The first 9 rows are patterns. Each new row is the sum of 3 different patterns, raised or lowered, with some noise. Before adding, each is slid sideways (what falls off one end comes back at the other) and multiplied by a number that may be negative. Names go in the order of the patterns.
In the rows, 128 means zero.
Known rows, each followed by the names of its patterns:
[118 130 118 152 114 128 127 118  89 108 139 125 108 128 124 142 122 105
 110 125 129  90 122 128  83 130 135 121 120  94 119 132 140 127 122 130
 123 130 123 118 129 131 129 115] : k_563
[142 125 120 127 127 154 160 108 127 136 143 119 170  83 130 126 130 125
 127 104 160 143 168  98 127 120 113 137 131 163 107 112 114 109 146 114
 116 114 147 112 129 130 129 127] : k_184
[173 132 126 145  97 139 131 128 130 134 138 145 148 126 163 122 140 126
 147 124 173 117 106 147 117 115 133 127 138 131  84 127  98 155 153 162
 108 129 127 128 129 118 173 125] : k_651
[155 157 115 128 126  92 141 109 160 110 121 125 119 129 103 146 131  95
 130 130 111 149 132  98 118 128 124 124 129 122 141 131 111  91 130 118
 154 111 139 105 165 145 107 116] : k_361
[ 83 102 139 134 134 167 137 154 154 128 126 126 111 109 123 150 141 128
 125 125 119 130 108 124 123 110 129 107 136 137 173  98 137 145 173 156
 127 143 127 154 145 125 132 121] : k_308
[110 122 161 125 120 119 128 136 134 133 142  91 127 141  98 122 105 152
 136 124 128 153 138 173 137 106 116 117 139 142  96 113 137 136 130 125
 131 124 117 128 125 113 128 119] : k_454
[158 161 123 129 141 126 119 149 116 153 132 145 135 136 167 130  96 113
 133 128  83 104 130 142 129 131 141 126 104 112 139 149 124 130 124  89
 165 128 152 146 129 142 112 116] : k_381
[134 127 127 111 154  94 120 117 173 162 139 100  96 139 155 124 156 134
  95 137 145 129 121 145 133 151 125 115 107 105 130 106 131 143 141 142
 127 107 123 117 147 116 125 145] : k_339
[124 127  95 135  99 128 137 123 149 111 142 124 127 130 140 132 102 134
 127 138 123 127 123 131 145 133 111 127 126 154 162 118 134 131 123 136
 130 138 131 129 128 117 134 128] : k_264

New rows, each followed by the names of its patterns:
[110 131 102 115 164 110 130 100 129 126 109 123  96 158 185 150 105 110
 170 184 147 125 135 113 140 135 176 108 134 118 152 125 124 133 110 145
 132  98 135 119 139 141 102 128] : k_184 k_381 k_339
[104 105  76 113 127 116 107 137 134 148 107 106  98 129  59 100 145 136
  78  65 122  97 119 166  69 125  40 114  92  97 131 110 117  56 118 133
  94 104 135  81  96 120 112  97] : k_361 k_381 k_264
[146 144 190 162 118 120 169 118 142 101 146 140 146 150 109 136 132 174
 180 150 167 146 128 164 124 129 123 125 151 141 154 160 170 155 104 118
 131 144 177 140 169 134 188 164] : k_361 k_308 k_264
[150  96 130 136 139 137 120 172 129 114  83 145 107  97  95 124 134 110
  86 110 107 125 153 128 173 116  95 128 103 103 112  80  93 136 124 116
 164 147 111 145  87 112 112 124] : k_563 k_308 k_381
[137 125 178 108 128 176 171 165 153 137 151 145 191 134 162 151 171 155
 153 133 175 139 135 136 191 187 139 135 109 160 217 143 184 154 124 157
 177 149 126 182 178 179 151 119] : k_361 k_339 k_264
[ 94 149 153 137 192 113 159 117 160 145 143 106 109  86 124 142 135 152
 158 144 125 154 138 154 147 108 101 106 168 126 146 128 122 119 125  99
 132 135 125 128  97 119 149 198] : k_184 k_308 k_264
[114 135 141 134 114 130 120 123 125 115 110 127 106 160 125  80 165  95
 154 104 102 107 128 106  96  49  95 149 119 107  95  95 155 126 119 145
 146 130 117 105 102 111 126 148] : k_308 k_454 k_264
[143 153 117 167 131 128  99 112 155 166 116  98 117 165 106 113 147 139
 148 139  97  81 138 129 125 160 189  74 129 132 123 135 151 159 148  79
 108 108  89 119  79 144 161 126] : k_184 k_454 k_339
[113 113 149 116  88 112 124 107  94 116 124 100  86 146  88 119  74 112
  99 130 134 142 122 143 100  91 121  99 107 130  93  88 116  97 123 118
 125 126  78 133  90  90 103  92] : k_454 k_339 k_264
[158 148 116 120  92 114 137  78  92  73 105 117 111 136 145 100  84 110
 125  90 131 127 108 127  84 131 123  95 111  79 106 109 182  97 111  98
 125 120  91 121  87  99 109 135] : k_361 k_308 k_381
[ 70 124 144 155 121 124 138 119 132 157  97 128 124 115 155 134 165 121
 107 119 125 143 130 109 158 151 123  88 110 119 174 157 120 108 130  85
 129 192 113 106 138 145 125 155] : k_563 k_184 k_339
[125 127 129  76 130 140 144 135 126 115 161 155 113 144 133 140 144 119
 155 167 134  81 111 107 148 156 144 107 140  80 122 116 126 146 154 115
 121 125 123 132 120 166 153 161] : k_563 k_651 k_339
[146 127  91  91 115 114 123 117 128  94  84 104 132 173 111 161  89  90
 174 167 173 136 133 132 118 130 142 144 105  46 110 104 120 148 137 161
 124 167 119 121 151 110  72  74] : k_308 k_381 k_264
[122  62 115  67 115 131 122 104 112 134 132 136  97 127 112 110  76 119
 112 120  86 108  88  72 137  93  78 124 106 119 133 122 102 106 109 107
 110  88 123 149 121 129 116 117] : k_308 k_454 k_264
[100 111  83 130  51  96  74  91  82  83 105 116  61  58  96  95  85  53
  72  94  78  72  85  85  54  97  60  98 128 107  87 114  97 105  64 103
 101 100 101  80 108  85  96 110] : k_563 k_184 k_381
[ 86 161 121 146 165 163 143 160 109 127 182 181 137 138 145 113 206 163
 151 172 186 168 134 152 153 174 157 123 144 162 130 174 123 217 127 164
 173 132 204 125 159 123 140 145] : k_184 k_361 k_381
[148  70 158  55 121  94 130  70 103  86  90  33 131 112  94 135 131 103
  67  83 137 122 106  85  86 126 112  88 153  91  84 133  92  78 124 119
 108  99  84  77 124  91  98 104] : k_184 k_361 k_454
[116  65 105 140 146 123 175 117 150 138 129 124 101 107 145 147 151 170
 174 174 125 103 140 100 127 120 143 148 103 111 141 193 100 183 103 181
 137 118 147 105 170 173 100 108] : k_308 k_381 k_264
[127 143 118 116 104 124 131 131 151 161 130 105 119 134 170 142 117 123
 101 170 114 185 118 164 124 131 130 185 157 155 153 175 125 133 140 116
 152 109 154 124 131 153 146 132] : k_184 k_308 k_381
[104 108  76 155 104  96 106 108 141 121 135 112  91 144 126 127 181 144
 116 134 118 113  86 126  94 165 186 135 109 122 144 151 115 144 121  98
 146 137 151 122 145 152 143 140] : k_563 k_308 k_339
[141 108 116 152 151 158 148 119 123 111 137 132 192  70 108 141 125 128
 160  61 168 101 140  98 136 155 132  88  81 169 123  97 132 120 105 129
 102 112 125 113 127 105 123 146] : k_184 k_381 k_339
[160 133 139 131 167 145  59 101 164 144 113 113 132 117 139  95 177 120
 167 145  72 150  98 169 106  29 104 162 145 141 104 106  87 107 157 114
  97 123 140 101  99 102 127 122] : k_361 k_454 k_339
[123 102  99  78 115  87 123 108 110 108  98  81  60 124 105  89  58  50
 129  61 111  67 110  90 108  81 120  90  93 106  96  59  87  78  45 127
 112  90 120 105 114  86  96  82] : k_184 k_361 k_308
[156 107 132 136 152 138  98 135 130 146  59 117 121 125 144 140  88 144
 108 113 170 150 126 134 141 124 160 124 153 132 132 127 144 145 139 125
 146 123 106 156 101 113 113 140] : k_563 k_651 k_339
[107 142 124 121 128  85 172 146 164 124 142 194 163 123 114 156 147 116
 128 146 161 129 155 128 153 117 194 122 148 105 120 155 137 186 163 112
 107 151 132 128 173 157 121 156] : k_361 k_381 k_264
[145 170 161 163 161 161 161 141 177 169 179 128 155 166 176 155 132 183
 174 188 190 159 155 136 151 158 165 142 154 167 182 149 161 176 149 162
 183 176 132 188 160 130 164 157] : k_563 k_651 k_454
[ 35 122 120 129 108 137  89 120 118 135 115 128 127 144 114 105 108 115
 131 128 102 122 108 117 133 135 119 129  82 138 149 125 120 124 119 122
 112 138  64 109 131 159 145  80] : k_184 k_339 k_264
[170  98  91 107 161 148 109 119 142 103 116 156 117 111 116 140 107 116
 116 114 126 156 190 101 159 135 151 144 107 163 148 149 170 113 154 113
  68 100 136 121 136 113 162 170] : k_308 k_454 k_339
[136 150 144 153 168 195 148 173 129 142 190 167 123 188 144 123 181 166
 109 155 174 142 168 119 124 185 160 130  88 166 131 239 141 173 167 215
 179 160 114 170 141 180 175 176] : k_184 k_361 k_381
[119 131 164  95 131 159 137 121 140  67 123 116 153 121 154 125 137 139
 108 119 158 209 115 172 109 145 127 126 110 118 152 155 115 122 164 146
 104 198 114 159  96 152 128 170] : k_651 k_361 k_454
[134 136 127 123 115  84 177 128  87 108 100 125 104 108 113  83 124 137
 158  95 107 108 135 130 127 149 117 148 123 110 123  69 113 129 122 105
 133 116 114 122 116 144 126 114] : k_651 k_339 k_264
[108 147 149 132 103 157 128 134 135 144 100 113 130 148 128 108 136 122
 169 123 160 104  99  88  97 136 115 131 142 107 120 124 135 102 135 133
  94 131 129  92 103 135 109  81] : k_563 k_651 k_381
[ 88  71 124  80  94 101  97 159 105  95  79  86 117  75  95 101  78  94
 115 100 108  77 117  80 127 129 101 146 115 130 109  93 115 132 120 120
  88 100  84 138  99 135 107 108] : k_563 k_651 k_264
[127  88 159  77 132 105  93 114  51 146 116 104 146  97  80 116 114 139
 134  81 104  98 117  87 137 100  56 120  77 111 123 114  94  77  71  89
  74 137 125 116 117 128  80  89] : k_563 k_651 k_339
[157 187 146 149 117 199 140 177 194 161 190 206 169 157 155 170 210 181
 174 144 187 147 216 172 167 174 148 194 119 173 139 163 156 151 239 158
 166 161 175 171 175 160 153 148] : k_651 k_454 k_264
[141 127  96 123 115 130  70  97 162 111 121 138 124 134 153 143 120 149
 130 119 120 119 125 163 183 130 138 106 135  59 166  77  90 120  93 131
  92 148  65  82 153 130 175 121] : k_361 k_308 k_339
[146 150 138 146  78 113 170 141 148 143 156 196 181 137 124 167 162 129
 137 137 123 145 136 155 154 134 106 133 137 128 174 111 144 140 176 120
 176 162 221 149 114 163 122 175] : k_308 k_381 k_264
[164 148  97 124 117 149 105 164  80 143 121 104 143 153 143 140 133 152
 161 117  98  72 109 120 141 138 108  93 100 144 126 165 178  98 114 103
  79 117  95 128 136  93 103 145] : k_184 k_308 k_381
[126 151 145 119 123 117 153  89 113  85 178 119  66 131 136  84 167 135
 109 106  48 124 108 131 135 159 112 122 122 123 109 104 164 115 138 117
 115 114 107 145 119 115 108  98] : k_563 k_651 k_454
[103 185 124 166 106 145 186 187 134 131  97 225 137 148 148 182 184 133
 152 151 174 189 151 187 175 154 148 152 154 153 172 158 156 150 144 129
 163 135  99 196 174 176 131 156] : k_184 k_454 k_339
[ 91 131 136 167 110  88  99 107 117 124 204  76  95  83  92 130  88 110
 116 116  80 124 112 124 116 134 117 117  84 111 122 155  98  74 112 155
 123 142  79 158 141 116  97 110] : k_563 k_184 k_381
